There are 4 ways to turn a row about zero (a turn may also mirror it). The second row of each pair is the first, turned, with some noise. The first 36 pairs use one turn. New pairs use 2 turns, one after the other, and a turn may come again.
Known pairs, each followed by its turns in order:
[ 3.57  0.33  2.60  0.28 -0.93 -3.78 -2.09  1.03]
[ 0.49 -1.01  0.25 -0.23  2.86 -5.20  1.41  1.02]  K882

[-1.08 -1.55  0.38  1.99  3.34  1.04 -1.39  3.24]
[ 1.98 -2.59  2.38  0.10  1.04 -1.17 -3.14  0.75]  K936

[ 0.18 -3.44  2.63  0.71 -2.13  3.41 -0.93 -1.44]
[ 2.13  0.14  0.36  4.42  0.11  0.89  2.16 -3.06]  K232

[ 2.53  0.97  0.96  3.66 -1.33  3.10  1.74 -1.55]
[-0.67  3.84 -1.06  2.29 -2.32  0.81 -1.56 -2.33]  K358

[-3.67 -0.10 -0.10 -0.73  1.88 -2.51  3.52 -1.76]
[-3.40  1.11  1.77 -3.05 -0.23  0.98  1.28  3.68]  K358

[ 2.47  3.03  3.13  0.06 -3.19  2.92  2.46 -1.09]
[ 1.34  4.31 -2.58 -3.02  3.05  3.28  0.33 -0.30]  K936

[-2.63 -1.93  2.47 -3.43 -1.28 -0.32 -0.47  2.12]
[ 1.48 -4.54  3.73  0.36  1.59 -0.07 -0.16 -0.30]  K232

[-0.89 -0.07 -1.53  2.15  1.60 -0.50 -2.36 -0.22]
[-0.52  2.92  0.31  0.39  1.12  0.94  0.41  1.92]  K232

[-1.09 -2.64  1.59  1.01 -3.14 -1.33  0.19  1.66]
[ 1.80 -2.36 -2.56 -1.12  2.89  0.80  1.28 -0.67]  K882

[ 2.02 -2.56 -0.02  3.22 -1.55 -2.34  3.07 -0.75]
[ 0.50 -1.06 -2.41 -0.07 -3.19  0.64  4.26  1.23]  K232

[-0.96 -0.61  3.45  2.72  0.67 -0.79  3.68  1.96]
[-0.67  1.99 -0.14 -1.61 -0.50  3.56 -4.29  1.71]  K358

[ 0.54 -2.89 -1.18 -3.21  0.96  2.53  0.61  0.18]
[-2.36 -1.07  2.68  1.17 -0.62  0.58 -0.02 -3.12]  K232

[-0.91 -2.22  1.17  3.23 -0.48 -3.25 -3.13 -2.13]
[ 3.00  2.87 -0.42 -2.75  1.94 -1.54  3.78 -1.26]  K882

[-3.72 -1.40  2.60  3.09  1.04 -2.44 -0.84 -1.84]
[-3.54  0.62 -0.84 -0.24  2.71 -0.99 -3.07  3.29]  K358

[ 1.60  0.50  3.13 -2.99  2.03 -0.21  1.57  0.34]
[ 2.73 -0.72 -3.35 -0.74 -0.46  1.14 -0.92 -1.54]  K936

[-1.66  2.99 -2.73  1.34  3.25 -3.33  0.37 -3.07]
[-0.43  3.33  1.28 -1.48 -3.83 -2.10 -1.13 -4.01]  K882

[ 1.48 -3.62  3.38 -3.68  1.75  3.05  2.10 -1.74]
[ 2.73 -2.86 -4.57  1.82  2.43  3.28 -0.62  0.84]  K936

[ 0.33  0.37 -2.40  0.18 -3.32 -0.45  3.29 -2.64]
[-2.72  3.29 -1.56  1.82 -0.03  1.00  1.65 -0.88]  K936

[ 0.85  3.25  0.96  2.25 -2.09  1.17 -2.78  2.65]
[ 2.32  1.63 -1.19  2.77 -0.36 -2.36 -3.27  2.69]  K232

[-3.34  3.44  3.08 -3.01  1.61  0.51  3.02 -3.82]
[ 3.16  2.78 -2.16  2.04 -3.26  0.03 -5.28 -0.55]  K882

[-0.80  0.75  3.81  3.29 -3.41 -1.42 -1.39 -0.74]
[-2.39  0.10 -4.92  1.75  1.09  1.12 -2.64 -0.15]  K358

[ 0.96  2.30 -0.50 -2.12 -0.82  1.87 -1.20 -2.50]
[ 0.38  0.31  0.09 -0.91 -0.31  3.37  3.25 -0.40]  K936

[-2.92  0.41 -3.47  2.84  3.40  1.95 -3.45 -3.74]
[ 1.01  5.39  3.90 -1.44 -2.00  3.20  2.01 -2.16]  K882

[-2.72  3.43 -1.03 -0.94  3.54  2.13 -1.40 -3.34]
[-0.36  3.80  0.15 -2.66  3.63  0.85 -2.65 -2.36]  K232

[-1.21  1.60 -0.18 -1.80 -1.97 -0.63 -0.98  2.69]
[-2.08 -0.48  0.01 -3.06 -1.55  0.30 -1.28  0.17]  K936

[-2.82 -0.90  2.51 -2.10 -1.54 -0.80  3.48 -2.79]
[ 3.18 -3.28  0.41 -2.78  1.31  1.67  2.21 -2.86]  K232

[-1.31 -0.79 -0.93 -1.15 -1.96 -3.21  3.78 -3.09]
[ 0.45 -3.15 -1.86 -3.98 -0.51  3.54  2.26 -0.33]  K232

[ 0.65 -1.16  2.91  2.87  2.63  1.47  2.59 -2.99]
[ 3.96  0.26 -1.30  2.73  4.05 -1.12  1.14 -1.25]  K936

[ 2.99 -3.42 -3.64 -2.92 -2.71  3.30 -2.77  3.59]
[ 6.88 -2.14 -0.40 -0.53 -2.59 -3.77  0.93 -2.86]  K358

[ 0.12 -2.13 -2.34 -3.48  2.58 -3.56 -2.43 -3.30]
[-0.62 -3.75  2.34  1.31  0.66 -2.82  3.90  3.63]  K358

[-1.49  1.81 -1.88  1.98  1.82  1.01  1.41 -1.07]
[-0.41  0.96  0.88  0.51 -3.15  1.01  0.54 -2.29]  K882

[-3.44 -2.31 -0.73 -3.16 -3.53 -3.39 -1.93  0.70]
[ 0.01 -4.44 -3.66 -3.62  0.37 -2.11  1.52  2.02]  K358

[ 2.70  3.49 -1.72  3.29  0.32  2.73  3.58 -0.99]
[-2.39  3.52  2.14  1.70 -2.95  1.77 -0.63 -4.39]  K358

[ 2.37 -3.21  0.87  2.96  2.20  1.02 -1.44  3.53]
[-2.62  0.03 -0.09  2.24  2.69  0.55  5.04  0.76]  K882

[-3.44  0.19  1.31 -3.29 -0.37 -0.23  2.72  2.06]
[ 0.04 -0.67 -2.65  1.18  1.10  1.51 -4.24 -1.40]  K882

[-3.43  0.43 -0.35  2.96  1.50  2.67 -0.51  1.96]
[-0.93 -1.44  3.66 -0.34  3.59 -0.70 -2.00 -1.01]  K936

New pairs. What belongs after each?
[-0.44 -2.09 -0.55  3.33  0.89  2.54  0.55  3.77]
[-0.24  1.76  0.95  2.75  2.91 -3.39  0.38  2.39]  K936 K232

[ 0.59  2.77  3.08 -3.02 -2.76 -1.08  1.21 -1.25]
[ 1.70 -2.13  1.79  2.69 -2.22 -3.27  0.70  2.14]  K232 K358

[-2.67  3.52 -1.88  0.58 -0.23  1.29 -1.46  1.81]
[ 1.99 -1.82 -0.65  2.66  3.41  1.23  0.40 -2.18]  K232 K358

[ 1.95 -2.57  2.55  1.40 -2.40 -0.01  1.98 -3.60]
[-2.22  2.96 -0.40 -2.99 -3.06 -1.20 -1.17  1.99]  K936 K232

[ 1.12 -1.81 -2.12 -3.00  0.32 -1.15 -3.21 -2.79]
[ 0.40 -2.86 -1.63 -4.05 -1.83  1.70 -1.09 -1.94]  K882 K936

[ 2.45 -1.43 -2.31  1.02 -2.69 -2.09 -0.39  2.79]
[ 0.93 -1.73 -2.91  1.75 -2.51 -3.50 -0.32  1.17]  K358 K358

[-2.46 -0.35 -0.06  3.67 -2.69  0.08 -3.51  3.42]
[-1.77  1.20 -1.63 -0.86 -0.52 -1.60  4.43 -4.79]  K882 K232

[ 0.30 -0.60 -1.66 -1.48 -0.99 -1.35 -1.19  1.27]
[ 0.21 -3.03 -1.01 -0.02 -0.13  0.04  0.28  0.12]  K882 K936

[ 2.43  1.92 -2.47  2.45  2.33  0.83 -2.35 -3.58]
[ 4.79 -3.40 -1.68 -1.42 -0.43 -2.31 -0.70 -0.01]  K882 K232

[ 2.93  3.22 -0.65  2.60  2.59  0.43  1.52 -0.94]
[ 0.39  0.99 -4.88  0.42  0.39 -1.94 -0.19 -1.78]  K936 K232

[-3.65 -2.82 -1.56  1.15 -2.52  3.77 -0.68 -2.12]
[ 1.10  2.88  4.92 -2.34  0.45 -2.38  2.59 -0.35]  K936 K232

[-0.55 -0.52 -0.45 -3.56  0.00 -2.09 -2.79 -2.95]
[ 0.04 -0.25  2.52 -2.66 -2.57  1.26 -2.32  2.47]  K358 K358

[-3.82 -2.24  2.73 -0.39 -0.44  1.94  2.53  3.28]
[ 0.74 -1.29  0.78 -2.28 -3.95  4.99 -0.17  0.11]  K358 K936

[-1.65  0.77 -1.84 -0.37  2.15  2.17 -1.89  0.60]
[ 2.77  2.12 -0.15  0.13  1.46 -1.36 -0.75 -1.69]  K882 K232

[-1.61 -2.46  2.66 -0.73 -2.56 -3.47 -0.17 -0.96]
[ 1.45 -2.43  4.26  1.10 -0.86 -0.25  2.60  0.00]  K882 K358

[-3.80 -1.82  3.37  2.18 -0.75 -2.30 -2.64  1.95]
[-2.63  2.16 -1.46 -2.04  4.23 -2.89 -1.90 -2.27]  K936 K882

[ 2.80  2.35 -1.51 -3.75  1.70  2.35 -2.40 -1.29]
[ 3.26  4.58 -1.95  0.24 -2.81  0.08  0.76 -1.01]  K936 K358

[ 1.95  1.78 -0.06 -1.32 -2.88 -3.11  0.54 -2.25]
[-1.66 -1.56  1.57  3.32 -1.56  1.85 -0.67  2.42]  K232 K936

[ 0.05  2.99  0.85  3.07 -1.46 -1.88 -0.33  3.45]
[-0.39  1.76  0.24 -1.92 -3.90 -0.50 -3.11  1.87]  K232 K936

[-2.18 -1.86  2.01  3.23 -3.84 -1.27 -3.53  3.56]
[ 2.65 -0.69  0.24  1.18 -1.55  3.28 -6.22 -1.99]  K232 K358

[ 0.19 -0.26 -1.22 -2.04  0.47  0.80 -2.25  0.73]
[ 2.20  0.39 -1.65  1.96 -1.20 -0.20 -0.22 -0.38]  K358 K936

[-2.08 -3.84 -0.44  0.58  1.94 -3.54  1.95  3.16]
[-0.20 -2.66 -1.48 -2.71 -1.95  0.54 -2.32  4.30]  K358 K936

[-3.00 -0.93 -0.62  0.36  1.30 -0.94  0.95 -3.68]
[ 0.20  1.39 -0.29 -3.16 -0.33  1.56  3.90  0.10]  K936 K232

[ 2.29  1.43 -0.34  3.22 -1.63  1.81  3.27  0.05]
[ 1.82  1.27  3.62  3.25 -2.88 -1.59 -0.18 -0.34]  K936 K882

[ 1.07 -1.24 -1.36 -1.05 -3.76  0.35  2.77  3.64]
[-2.06  1.80 -1.87 -0.64  1.20 -0.60 -0.10  5.12]  K232 K936

[ 0.54  2.78  0.03 -3.06  0.79  1.80 -3.11  2.72]
[ 0.54  2.64  2.92  3.57 -1.98  0.40  0.77  2.16]  K358 K358

[-2.17  0.74 -1.72  3.34  0.62 -0.84  1.18  0.70]
[ 2.05  2.33  0.79 -0.34  2.21  0.59 -2.63  0.01]  K358 K882

[ 2.76  1.40  0.33 -3.20 -0.03  1.43 -2.48  1.26]
[ 0.30  1.93  1.92  3.13 -3.54  0.54 -0.56  0.16]  K358 K358

[-1.75 -3.56  1.79  1.59  2.86 -0.43  0.43  1.14]
[-1.41 -0.21  1.46  0.30 -4.63  1.30 -0.96 -2.52]  K882 K882

[-3.06  3.58 -0.90 -1.35  2.88 -1.09  0.76  1.81]
[ 0.75 -1.71 -1.47  1.15  4.10  2.92  1.64 -2.25]  K936 K232

[ 2.52  3.62 -1.16 -1.34  0.48 -1.03 -0.40 -2.99]
[ 2.20 -3.44 -1.33  1.13  1.83 -0.95 -0.09  2.47]  K882 K232

[-0.66  0.97  3.53 -3.48 -3.37  2.70 -0.98 -1.44]
[ 3.50  0.09  2.44 -0.82 -1.98  0.75 -2.35  3.99]  K882 K936

[-1.91 -0.63 -1.46  0.95 -1.26 -3.20  0.62  3.38]
[-2.25 -3.32 -2.92 -1.48  2.70 -0.84  0.42  1.02]  K936 K358

[-3.10  0.56 -3.71  1.73 -3.30  2.12  2.67  0.83]
[ 0.20 -3.87 -1.20 -1.75  3.09  3.78 -2.70 -0.93]  K358 K232

[ 3.57  1.96  3.29 -2.92  0.07  0.48 -2.85  3.54]
[ 5.92 -1.27 -1.75  0.43 -0.86 -0.36  3.18 -2.01]  K936 K358

[-0.53 -3.24  0.81  0.42  3.02  3.10  2.00  1.42]
[ 0.09 -1.40 -1.98  1.46  1.21 -3.88 -3.30  1.47]  K358 K232

[-0.56 -2.79  3.15 -1.26  1.31  2.99  1.27 -1.01]
[ 0.98  0.05  2.34 -1.75 -0.31 -0.32 -1.49 -4.95]  K882 K358

[ 3.12  3.13  2.26 -1.84  0.97 -0.84 -1.21  2.10]
[ 1.49  4.70  1.88  2.54 -1.48 -1.38 -1.93 -0.55]  K358 K358

[ 2.29  0.62 -2.96 -0.72  3.68  1.78  1.85 -1.16]
[-3.96 -1.03 -0.19 -1.55  0.44 -0.03  3.22 -2.68]  K232 K936

